The rows of a group lie close to one hidden flat surface of 12 dimensions, which may be shifted away from zero. Surfaces can cross.
Some rows, each with its group after it:
[-23 -14  -7 -28   2   2  35  -2  -9  26  -5  -8 -59 -11  15 -17 -19 -14
 -14  -2  11   6  22] : (1)
[ -1   4 -38 -20  14 -13  -8 -22 -11 -51 -25   6  24   9   2 -50  -3  -8
   4 -14   7  11   4] : (2)
[  0 -18 -22  11  13   2   9 -10 -15   1  23 -32 -15  45 -16  -9  -6  -6
 -26 -38 -28  25  12] : (2)
[  7  -8   2  10 -36 -15  -7 -19  14  22  15  19 -25   0  -6  47  -6  26
 -24  12 -22   4 -31] : (3)
[-29  -8 -25 -27  -3 -21  30  22 -18   4  13   7 -26  -4 -53  42  23   2
   9   7 -22  13  23] : (3)
[ 12  11   6 -11 -26  -1   1   0  35  12  -1  -5 -37  -5  27 -18 -22 -14
 -14  -3  20  36  12] : (0)
[  3 -50 -21   3  53   5   8 -31 -24 -10  25   4  31  12  -7  21  -6  28
   4 -43  13 -10   2] : (0)
[ 31 -16 -45   5  43  -2 -15  12 -12  -5  12 -19  -2  21   8 -33 -14  -8
  16   1  20  46 -31] : (1)
[ 24  26  13  15  24  20  16  16  17  27  -3   7 -12  12  -8  12 -16  23
  29   3   5  -1  11] : (3)
[-16  31 -10  -1  -5  16 -27 -22  20 -13 -28  30   4  13  -7 -30  -8  11
   2 -13   8  -4  14] : (0)
[ 16  13  13   9 -19  24   4   5  34  15 -17   2 -23  -2  22 -15 -31 -10
   2  -5  21  23  -8] : (0)
[ 31   4   9   8  -1 -19  12   1  14  35 -19  -3 -11  -1  57  -9 -25 -15
  -4  41  -2 -14 -35] : (1)
[ 12 -21 -25 -28   0 -22  12   6  -7   6 -28  -1   7  -5  31 -14 -29   4
  -5  18  12  25 -31] : (1)
[-18 -13   1  26 -29  13 -29 -26  14  -9   5  -3  44  26   5   1   1 -22
 -26 -42 -12  -2  -1] : (2)
[ 34 -43 -10 -14  25 -31  10 -11 -13  10  11   5 -15  -6  51 -12 -21   7
  28 -11  34 -11  22] : (0)
[  5  17  19  18  47  22  -7  10  -4  -7  30 -24   2   7 -15  -5  18   7
   2  -1   6  -2  13] : (1)
[  6  12  -9  -1 -12  -6  -1  10  28  20   4   5 -11  16 -10  18   2  -6
   6 -18   0  19  39] : (3)
[ 29 -13 -27  -8  49 -16  23  40  -6  19  -7 -32  26  44   6 -16 -25  -9
   9  -2  11  49  18] : (1)
[ 19 -10   3  21   8  14  -2 -27   3   2  12 -15 -34   3  31 -26 -25  -4
 -29  -5   3  10 -38] : (1)
[  7  -5 -23  12   3   0  16  -3 -23 -16 -23  18  -3  -3  -9  -1  -7 -27
   9  36 -16  -3 -55] : (2)
[ 24  22 -13 -16 -18 -19   1  -3  38  12  -7 -11 -50   4  31 -36 -22  -8
 -12  -9   8  32  27] : (0)
[ 38 -20  -5 -19  -9 -35 -12  16 -11 -17   9 -18   8  15 -10 -15 -12  58
  -3 -11  -9  40  -1] : (2)
[ -3   8 -11   9   4  16  -2   5   0  15  -6  32  -9  -7 -24  21   3   4
  39   5   6  -6   0] : (3)
[ 25  -2  11  14 -20   2 -39  -4  16 -11  -5  10  22  -4  22 -19 -15  11
  14   6  22   8 -30] : (3)
[ 16 -27  22 -23 -22 -43   3  36  -1  11  26  -8 -20  21  -8   6 -22  17
  -4  28  12  59  17] : (1)
[-13   2   2  11   8  31   0   8 -19   2  -2 -20  -6  10 -21 -12  -1   3
 -14   3 -12  15 -31] : (3)
[ -9 -14  15  22  -8  15 -13  16  -7  23  46 -30 -21  -5  -2   7  21 -15
   6 -25   2   2  20] : (2)
[ -1 -20  15  25 -36  22 -17  -8  -9 -28   5  10   1  37 -34  -7 -23  13
  -7 -25 -11  30 -19] : (3)
[-41 -36  -2  -3  -6  22 -15 -17 -22 -15  30   4 -35  -3   1 -22  -9 -31
  -7 -19  33  21   4] : (0)
[ 12 -19 -31 -21   1  14  34   8 -19  -2 -35 -10   0 -11  15 -25 -22 -13
  20 -20  10  10  -9] : (1)
[-24  -5  32  -3 -67  -3  -2   7  -6 -19   8 -26  -6  -7 -11  -3  16  -8
 -30 -19 -31   6  17] : (0)
[  8  17 -16 -19  15 -16  18  17  29  10 -20   0  38  16 -16  34  -4  19
 -13  15  -6  27  -1] : (3)
[ -7  33 -22   7  24  26 -17  25  10  35  -7 -13   4 -15 -14   7  26  17
   7  10  -8  -3 -24] : (3)
[ -7 -28  14 -21  14   9  42  43 -27   6   0   3  -3   6 -38  27 -24  22
  26   3  16  35  23] : (1)
[ -3  33 -27   7  70  12   3  -2  17   3   8   5  -7  -2  -5  -2  17 -24
  28   3  31  -4  24] : (2)
[ -1  30   9 -21 -11   9 -20  11  24  -1 -29  -9  39 -35   9   0  16  36
 -14   5   2 -11 -13] : (3)
[ 11 -18  -8 -30  21   9  34  13  -5  11 -16   7 -34 -10   0  -8 -41  36
  13   3  28  35  -1] : (1)
[ -5   2   4 -31  20   6  20  15 -10 -10 -37 -12  27 -14   9 -31  -8  10
   6  -9  16  -3  22] : (1)
[ 13   0 -26  -5  62  17  58  15   3  47  -6 -13 -29 -13  10  25 -12  -5
   4  15  10   1 -11] : (1)
[ 17  -2 -21 -13  -9 -33 -15 -32   8  -6  -2  17 -13  13  27 -28  -7   1
   2 -22   3 -10  35] : (0)
[ 13  -4  -3 -17   5 -27  18  13   1  -3   9  13  -1   4 -20  31  -9  23
   6  20   0  26   4] : (3)
[ 13 -13  27 -16 -15 -11   8  -3  30  -5  26  -8 -19 -39  25  24   0   0
 -15   4  29  12   1] : (2)
[ 19 -16  -4   4 -36  -2 -37 -23  15 -13 -15  18  12 -16  40 -19 -23   0
  -2  -2  21  12 -47] : (2)
[  7   8   5   4 -16  -2 -10  19 -14 -38 -18  -3  50  17 -30 -11  12   0
  25  -8 -15  -2  11] : (2)
[ 17   2   7   4   4  24  27 -20  29  -8  14 -50 -15  -6  16  -3 -12   3
 -55 -49 -15  23  -2] : (1)
[ 24  -7 -24  29  28  -9 -10 -42   4  15  -1  11  17  39  29 -16 -19  -3
 -11 -14 -17 -29 -17] : (0)
[ 18   8  -9   4   8  -2   5  11   8  24  16  15 -34   0 -26  34   1  28
  24   9  -5  11   2] : (2)
[-10  17 -46 -30  11 -11  -1  -9  33  17 -26  20  15 -24  -2  30   4  23
 -22  12   3   7 -24] : (3)
[ -1   6   7 -11  -9  16  24  10 -21  -2 -19  -2 -22  -9 -25  -9   2  26
  22 -16 -21 -22  23] : (2)
[ -5  -7 -10  22  34  33  21 -25   4 -16   4  10   9  18 -15  15 -18 -12
 -11 -17   3  12 -17] : (2)
[ 13   3  40  17  22   1  25 -11  24  -6   2  -4   2  22  29  -7 -35 -17
 -22  17  19  11   3] : (3)
[-10   4 -34 -19   4 -20  -6 -36   4 -16  17  13 -41 -26   6  -5  22 -13
 -15   5   0  -3  -1] : (0)
[-10 -12  10  21   3  29 -10  25 -42 -12   9  -4  -8   5 -37 -17   4  -2
  35   8   4   6 -20] : (3)
[ -8 -29 -35 -21   4 -10  35   4 -17  18   2 -21 -25 -32  18  15   0 -28
 -23  11  -9   6 -30] : (1)
[ 12  -8 -22  12  25 -13 -35  -6  13   6  21  13   5  27  12 -14 -17  -3
   1   3  33  39  -9] : (0)
[ -9  18  -6   4 -33  16 -21   2  -5 -20 -31  54   7 -18 -28   1   5   0
  56   6   6 -23  -5] : (2)
[-21 -30 -14  17  16  23   2 -31   1  -6  15  24  17  11  -7  23  -6 -15
   9 -38  19  -2  13] : (0)
[-10  -4  25 -24 -17   8  -3   0 -14 -26 -14  -7  11 -16  -3 -20  -1  41
 -14 -17  -1  -3  11] : (0)
[ 20   3 -30   2   5  15  -4   4  -5  24  -5   4 -50   4 -10 -22 -12  23
  22 -14  -4  13   0] : (2)
[-19 -29   8  17  42  16   8  -3 -24  19  32 -13   2  16  -1  17   1   0
  -4 -13   6 -16   6] : (0)

New rows, each followed by its group:
[ 32 -28  20 -16  -6   2  39  31 -27 -21   7 -28 -12 -29  -1   3  -8  10
  19  -7   2  15  -5] : (1)
[-18 -26 -21 -21  27  -6  21  16 -46   6 -17  -5   5 -10  17 -24  -5 -19
  15  14  15 -12  -5] : (1)
[-54 -11 -10 -25  17  -2 -20 -15 -20 -12  -1  14  10  -5  -7 -12   6  13
 -31  15  17   2 -13] : (1)
[-44  -9 -12  -6   5  -4 -39  -5 -30 -11  -7  31   3  18  -8 -41  -6  -8
  11  22  24  -3  -1] : (1)
[ -7 -17 -23 -27  -3 -14  -1   3 -22   4 -23  20 -19 -17  16 -22 -20   0
  19  29  24   5 -22] : (1)
[  9  24 -12  -9   8 -11  21  23  22  45 -11 -10  -2  -4   3  38   9   9
 -10  26 -15  -5  -9] : (3)
[ 18  -2 -16  -6  46   3  -7   1  10 -12  29   6  -8 -15  -4   5  -2   7
  20  12  40  35 -11] : (2)
[-17  16  10   0  -6  27   1 -11   6   1 -12   8 -29 -21   0 -17  -2  -2
  -3   6   0 -13  -5] : (0)
[ 19   5   4   5 -31  20 -30  32 -11   8 -17 -12   0 -14  -2 -33   1  23
  31 -15  -1   4  -6] : (3)
[-20 -25  45   8 -15   8  11 -11 -25  -2  24  -4 -33 -24   4  16  -4   0
 -24  20  -4 -20 -30] : (1)
[-13  -5   7 -14  -3 -15 -24  -1  17  13  -3  22  -4  36   0 -18 -40  26
 -24  21  25  37   4] : (1)
[-49 -26  11 -34  32 -17  -1  12 -29 -11   5 -11  41  25 -14 -13  -2  12
 -29  10  18  20  20] : (1)
[  6 -18  17   1 -26  -8 -15   7 -25 -16  27   4 -22 -22 -14  10  10   5
  13  22   4  10 -33] : (1)
[-14   1  27 -18 -18   7 -21 -28   5 -29  -8   5 -15 -22  17 -37  -7  22
 -32  -6  12  -7  -6] : (1)
[-10   0  14 -23 -16   5  -7  -6  -3 -29  -6  -2   8 -19 -20  -3   0  35
 -25  -4  -4  15 -15] : (3)
[ 32 -22  -9  23 -39   1  -4   9 -16  -5  18   8 -23 -12 -11  16  -8 -11
  26   9  -4  19 -46] : (1)
[ 10  -5 -12  13  49  -2  18   5  -5  11   8   1  -5  19   1  11 -21 -22
  -6  41  15  33 -44] : (3)
[ 14  -1  16  10  17  30  -8  11   6 -42  -8   2  58   4 -33   3  -4  25
  17 -25  19  19   0] : (2)
[  8 -17  -9   8  -8  -5 -38  -5  -2  31  23 -35   0  11  36 -20   7  -3
 -23 -29  -9  -2  -3] : (2)
[-15 -40   8  24 -14 -23 -35   0  -3  18  41 -11   5  48  33 -16 -19 -43
 -25  -6  19  31   6] : (0)
[ 18   0 -17  12  33  -7 -20 -16  -7   8  16  -1 -15  10  15 -23  -5   5
  -4  22   4   1 -34] : (0)
[  2  24  -9  15 -19  25  20   5  20 -27 -34  15  12  22 -17 -12 -19 -49
  16 -13  -9  19  13] : (2)
[  6 -13   3   6 -42  24  -7 -13   0 -11 -14  23  -5   6 -19   2 -28  31
   7 -29  -5  16 -21] : (2)
[ -1  11 -24   2  -7  20  -2  12  -1  20 -20   3  12   9 -28  18  -6  20
  -5   3 -24  16 -39] : (3)
[ 32  -9   5   2   1   5   0 -11 -24 -10 -16  14 -25 -11  23 -44 -16  20
  40 -15   6 -35  10] : (0)
[ 53  13 -36  12   2  -4   7 -31  13   4  -1 -12 -46  13  17 -24 -13   8
  -9 -27 -28   9 -13] : (0)
[ 48 -13   4  25 -14   2  15 -22   0  -4  -5 -13  26   4  11  23 -10  17
 -15 -17 -40 -21 -44] : (0)
[-35 -22 -40 -21  -6 -15  -1   2 -16  27 -28  36  -9   3   8   2 -16 -25
  10  33  10   5 -21] : (1)
[ -5  34  -2  -2  29   7   9  49  -1  19  -7 -14  27   4 -41  27  30  16
  18  24  -8   6   7] : (3)
[ -4 -35 -21  10 -10  16   0 -25 -41  -2  11   6 -39  27 -27 -13 -20  23
 -12 -36 -27  11 -21] : (2)
[-31  21 -27   3  48  11   9 -36   6  11  12   8 -15 -15 -11  28  24  -4
 -26   8 -13 -28 -14] : (0)
[  7   9  -7  -5  20   2   5 -10  28 -13   7  12  -6  -9   3   5  -3 -12
   8  -4  29  18  14] : (2)
[  9  23 -23  -7  31  15  12   0  -8  26 -27  -3 -18   4  -9 -23  -1  37
  20 -16 -14 -24  20] : (2)
[ -1   1  -6  -3   8  30  27  12 -12  -2   7 -20 -36 -25 -17  -9  11 -10
  25 -27  -1  -6  28] : (1)
[ -8   7 -12 -23 -21 -26  -3  34  -1   1  12 -11  11  10 -53  37  27  25
  -3   3 -23  35  16] : (3)
[ -6  -3 -10  10  19  -2  -3  -6   1  28  36  -4 -28   2  -3  21  15   2
  -5  -7  -1  -3  11] : (2)
[  7 -26  -6  15 -19 -11  -8 -17 -20  19   6  16  -6   4  -1  30  -6  19
 -10  21 -22 -12 -55] : (2)
[ 37  19 -12 -16  -6 -29   0 -12  19  -9 -14  -6   4  -2   7  -5   3  40
 -22   4 -27  -3 -11] : (0)
[ 18   0  15 -25  13 -10   9   9   0  -6  -1   4 -18 -34  19 -11  -5  17
  16  18  33   2   9] : (3)
[  8  10  -6  -3 -23 -42 -37   8  27   3  18   3  34  21 -11  24  25   9
  -3  -7 -10   5  33] : (2)
[ -6  -7   6  -4  -2  15  19  -9 -22  -6 -32 -26   0  -8  39 -49  -7 -29
  -1 -21  -3 -32  11] : (1)
[-18 -38   9 -12  -9   2  17  -8   3   1  33 -26   1   9   5  26  -9  -7
 -37 -42   4  23  26] : (0)
[  2  -6 -13   8  -4 -17   3  18  11  37   5   2   1  25   2  28  -7 -22
   1  18  -9  20  -8] : (1)
[  2  15  30  -8  12 -30  -5  46  -6  11  -2 -10  32  22  -8   0  19   5
  27  26   6  -9  51] : (1)
[ -5 -26   4   0   4  22 -15 -20 -14 -18  -6  10  19   4   1 -20 -23  20
  -3 -20  20   9 -23] : (0)
[ -1   7 -16  10  12  20  -2 -14  13   2   9 -10 -13   1   2  -4  -1  -8
 -15 -18   2  12 -13] : (1)
[  9  31 -24  23  15  20   4   9  -3  47 -39  -5  11  34  -6  -5   0   6
  12  -7 -45 -35  -6] : (2)
[ 14  30 -12  -9  -7  10   7  10  38  33 -32   0  19  -6  10  17  -4  27
  -9  -1 -10   2  -2] : (3)
[  4   4  29   8 -33   0   4 -12  -2  20 -20 -19 -18   4  48 -38 -22 -11
 -33   4 -20 -30  -7] : (0)
[  1   5 -28   5  11   6   1  15 -30  11   8 -20 -25  33 -39 -23  12  14
  15 -30 -32   4  37] : (2)
[ -1 -13  23   1 -19  -8 -39  -8  13   3  26   1  23 -26  24  15  20  18
  -7 -11  18 -17  -2] : (2)
[ -9  15  25  27  20  41 -27 -16   0  -4  26  17 -32 -22 -22   9  14  36
   0   2   7 -24 -23] : (3)
[ 40 -19 -36  22  37 -29   7 -25   2  19  32   6  18  23  13  37   7  -8
  15 -15  -7 -15   2] : (0)
[ -1  -7   7 -14  16 -24  28 -21   5  20   7 -39   3  -5  41   6   7  -5
 -50  -7 -22 -26  14] : (2)
[-26 -29   5 -19 -24 -20  12   6 -19  11  51 -12 -68 -23 -18  34  16 -11
 -21  19  -1  25   2] : (1)
[ -9  -2 -12  40  -3  12 -42  25 -22   6  22   2  15  26 -40   9  19 -18
  28  10  -1  22 -26] : (3)
[ -4   6 -17 -11  -3  -3   4 -22  10  -5  11 -10 -20  10  -7  -9   4   4
 -23 -38 -12  10  34] : (0)
[  4 -18   8 -21   0 -12   0  -1 -13 -44   8  30   7   0 -32   4 -11  21
  20   7  23  28   4] : (3)
[ -8 -11  -4  -6  21 -19   1  13  -8  28 -13  19   4  25  14  -7 -28   2
   0  39  19  16 -13] : (1)
[ 19 -28  -6   7  -4  17  21  34 -21  -5   2 -12  -2  13 -27   4 -15  -5
  40 -23   3  35   5] : (1)
[-13  -2  -8   7 -16   4 -14 -17  22  31  24  -2 -47 -12  20   2   8 -17
 -12 -25   4  -9  20] : (2)
[-22   4  -2   2  19  26  17  -8  -5 -23  -6  15  16  31 -50  17 -17  17
 -13 -18  -7  29   2] : (3)
[ 15   2  -7   5  21  -4  15 -25  17  35  -2 -21 -27  -9  49  -4 -18  -2
 -48  24  -6  -2 -52] : (0)
[-27  -2   8  22 -20   3  -2  -2  -7 -16  22   8  23  23 -42  33  23 -29
   5 -12 -16  -5  25] : (2)
[-20  10 -26 -13   0  -1 -41   8   9 -24   5   5  32  -8 -26  -3  24  13
   6 -10  16  27   2] : (3)
[ 10  14  -2  -4  -7  29  27 -10  10  17 -41  13 -18   7  -9   1 -28  40
   2 -29 -26 -22   6] : (2)
[-22  14   1  -3  -6  -7  -2  24  -5  14 -10   4  25 -22  -8  27  31 -11
  15  29  -7 -23 -11] : (3)
